Every row belongs to one group in each of 2 separate groupings. Each group adds its own fixed numbers to the row, and there is some noise. The rows also spread widely along 4 directions, which tell nothing about the answers.
Some rows, each with its group in each grouping after it:
-18 -19   3  36  -7 -16 -12  31  13 -11 -11  10  -6   9 -10 -18  32   7 -39 -19 -21  -9 -21  24  21  36  12  21   2 | Surip T
 -6 -26   9  29  -2  -4  15  -9   7 -15 -16  -1 -17 -12  21   5 -22  -2 -26 -26 -10  15  32   4   0  34  -2   0 -30 | Surip K
 14  11   9   4 -19 -13   8  57  -1  19  14 -13  46  -6   6   3  20 -38 -45   7  27  -7 -34  18   0 -14 -37   5 -27 | Biko U
 17  16  23 -11   4 -17  20  39  -7  16  13   8  60 -22  11  13  -8 -44 -22  12  36   2 -24  13  -4 -18 -41 -14 -35 | Biko U
-27  26 -12  48   8 -33  18   8 -36  -2   1   1 -27 -28   8  21 -20   4   9 -14  -8  -7  12  17   6   5 -15 -14   1 | lefu X
  7 -16  28 -21  17 -14  31 -10  -2  -4 -22  20  16 -28  11   8 -27 -19   2   0  10  24  28 -13  12  39 -10 -17 -19 | lefu K
 -6 -14   7   8 -15 -28  11   9  -3   1  14 -13  -3 -24  15  -9 -23   5  -8 -25 -16  11  10  -1  19  30   7  -5 -17 | dum X
 11  11  21  -5  46 -19  -8   7 -10 -12 -40  57  64 -12 -21 -21   0   2  24   9  12   4 -42  20  25  48  18 -11 -10 | dum T
 -3  -6   1  33  28  -8  -8   4 -30   7 -33  20  21   2  -7  15 -23  10   5 -19   3 -10   6  12   7  51   8 -14 -27 | Biko X
  9  27  -7  19  32  -4  -4  42 -24   1 -34  37  52  13 -17   9  31 -16  -8  19  25  -8 -41  39  -2  25 -19 -21  -3 | lefu U
  5 -15  23  12   1 -17  11  -9   2  -3 -19  -1  -5 -18  26  -3 -15  16  -9  -6 -13  17  20   4   1  43   3  -6 -18 | dum K
 -9   4 -17  21 -33 -26  14  39 -11   5  26 -19  -7 -26  -8  -4  17 -17 -24 -12   0  -3 -16   4  27   0 -14   8  -7 | lefu X
  9  -6  24  -8   0 -28  36 -15   3  -1   3  -4   5 -48  38  -1 -39 -15   1  -6   0  26  27  -7   3   7 -16 -10 -31 | dum K
 -1   8   1  24  -1 -14 -10  46  -7   3 -10  -5  19   8  13  -7  26   8 -31   3 -10  -3 -25  37  -9  25 -10 -11  -4 | dum U
 11  -1  12 -12 -19 -16  10  44   7   6  15 -10  38  -6  16 -14  15 -22 -32   5   4   9 -26  17   5   4 -22  -7 -17 | dum U
 -9 -38  -2  18  11  -3   0   4   3 -13 -20  24  13   3  -9   5 -25   6  -8 -34 -11   5  14  -1  24  66  19 -14 -26 | Surip X

New rows. What belongs after each?
 -4  12   0  30  18 -22 -27  28  -6  -8 -34  27  29   0 -17 -31  39  18  -7   8   2  -8 -53  39  20  44  15  10   5 | dum T
 12 -17  18  23  22  -3 -11  -6 -14   3 -50  19  21   2   2   8  -9   3 -13  -6   7   5  18   8  -4  57   1  -8 -31 | Biko K
-25   9  14  41  27 -28   6   5  -7 -10 -12  24  -7 -17   5   2 -15  -1  -1 -20 -15  -2  -3  21   7  13  -1   0  -1 | Surip T
 -8  -9  24 -14  40  -6  14  14 -14  -1 -34  38  37  10   8  20 -10 -16  -1   2   4   5  15   4  -7  57 -10 -43   2 | lefu U
 -6  15   2  39  18 -24   7   2 -34   7  -5   3   2 -23   9  26 -38   2   8 -21   0 -12  11  11   0  13 -11 -14 -27 | Biko X
  5 -33  38 -17   3 -22  24 -20  10  -3 -15   1   0 -29  34  -2 -39   3  -4 -13 -11  26  39 -12   3  50   4 -14 -25 | dum K
-18   8  11  36  12 -30 -16  17  -8   0 -18  10  -2  -2  -2 -19  24  27  -9  -3 -21 -12 -22  33   7  42  17   8  11 | dum T
  4   3 -11   0   4 -17  14  22 -15  -5   0  16  35 -22 -20   1  -4 -21   1  -6  19   5 -21  -1  32  22  -9  -6 -19 | lefu X
 -9  -3  10  38   2 -17  29 -13   3 -11  -4  -2 -22 -37  30  20 -38 -10 -12 -22  -8  16  32   4  -6  -1 -22  -3 -31 | Surip K
-13 -14  15  22   4 -25 -22  19   3  -3 -27  14   7  11  -5 -26  33  24 -17  -8 -25  -8 -17  24  18  65  29  13  10 | dum T
-20 -44  36 -11  10 -21   8   5  20  -7 -11  23   4  -5   8 -13 -21  -9 -16 -30 -22   9  17 -13  24  54  18   4 -10 | Surip T
  9 -29  13  12  -5  -6  -7   1  12  -5 -36  -2   7   3  10 -15  15  23 -24  -4 -12  19   7  12   6  69  13   2 -18 | dum K
-22   2  23  25  -9 -35  14  27  -8   8  18 -30 -22 -13  50   9 -10   8 -23 -13 -33   0  24  26 -21   8 -18 -23   5 | dum U
-40 -21  23  35   7 -30   4  10   5  -9  -5   2 -39  -4  17  -1  -7   9 -22 -35 -40  -5  28   7   5  34  12   6   9 | Surip T
 -5 -45  43  -1  -1 -17  17 -17   4  12 -19 -13 -13 -15  35  13 -38  -8 -27 -26 -12  14  61 -17  -5  52  -2  -7 -29 | Biko K
-19 -10 -13  41  17 -10 -10  17 -26  -3 -31   8 -13  13 -13   5  12  20  -5 -19 -17 -12   5  16  12  68  14 -12   6 | lefu X
  0 -25  13  -5 -27 -20  12  21   1  12  22 -20  16 -25   4  -2 -22 -24 -25 -23   5   1   6 -11  28  14 -12   6 -34 | Biko X
-14   5   9  26  33 -20   7  12  -5 -12 -19  42  20 -16  -9  -3 -13  -5   4 -13  -1   4 -16  23  16  18   2   2  -8 | Surip T
-21 -40  45   5  28 -21 -16   1  -4  11 -42  20   2  16  -1  -7  -5  10 -16 -27 -23  -9  29   4   8  84  26   0  -4 | Biko T
  9   7   3  35  -9 -16  -5   5  -6  -4 -17  -7   0 -17  16  -8  13  21 -17   3  -3  12 -10  23   2  24  -6   3 -20 | dum K
 10  26   1  38  21  -6 -14  41 -27  11 -34  20  48  15  -2  14  25  -5 -22  11  21 -15 -36  44 -12  19 -22 -14 -18 | Biko U
 -1   4  31  -7  23 -20  17  12  -9   3  -7  16  31 -12  30  12 -29  -9   6  -2  -2  11   8  14  -8  25 -12 -32 -13 | dum U
 -5   3  12 -12 -22 -23  28  53   5  13  27 -15  16 -12  17   1  15 -41 -36   4  11   5 -10   5   5  -5 -35  -4  -6 | lefu U
-14 -29  53 -43  -5 -42  27   5  18   6  20   1  17 -41  24 -22 -37 -27   1 -16 -16  23  18 -21  24  23   6   0 -11 | dum T
-12  -6  12  22  34  -4   7  18  -5  -8 -24  25  17   6  15  19 -16  -5 -16 -16  -2   0  10  22 -12  26 -11 -27 -13 | Surip U
-17 -43  38 -32  -6 -22  27   9  29  -6  11  17  10 -26  10 -13 -33 -32 -19 -28 -13  16  20 -19  28  25   8   8 -15 | Surip T
 -9 -21  -1  23  -5 -11 -14  37  20 -12 -13  17  18   7 -21 -26  35  -2 -40 -12  -5  -7 -32  23  27  38  16  24  -6 | Surip T
 13 -27  -3  21  -6   4   0  12  17 -13 -25  12  18  -7  -4  -7   3  -7 -36 -13  11  17  -8   7  16  37  -2  10 -37 | Surip K
 18  12  10 -19   4 -13  13  39   0   3   6  16  69 -14   4  -8   4 -30 -14  18  23  12 -45  17  13  -1 -23 -14 -24 | dum U
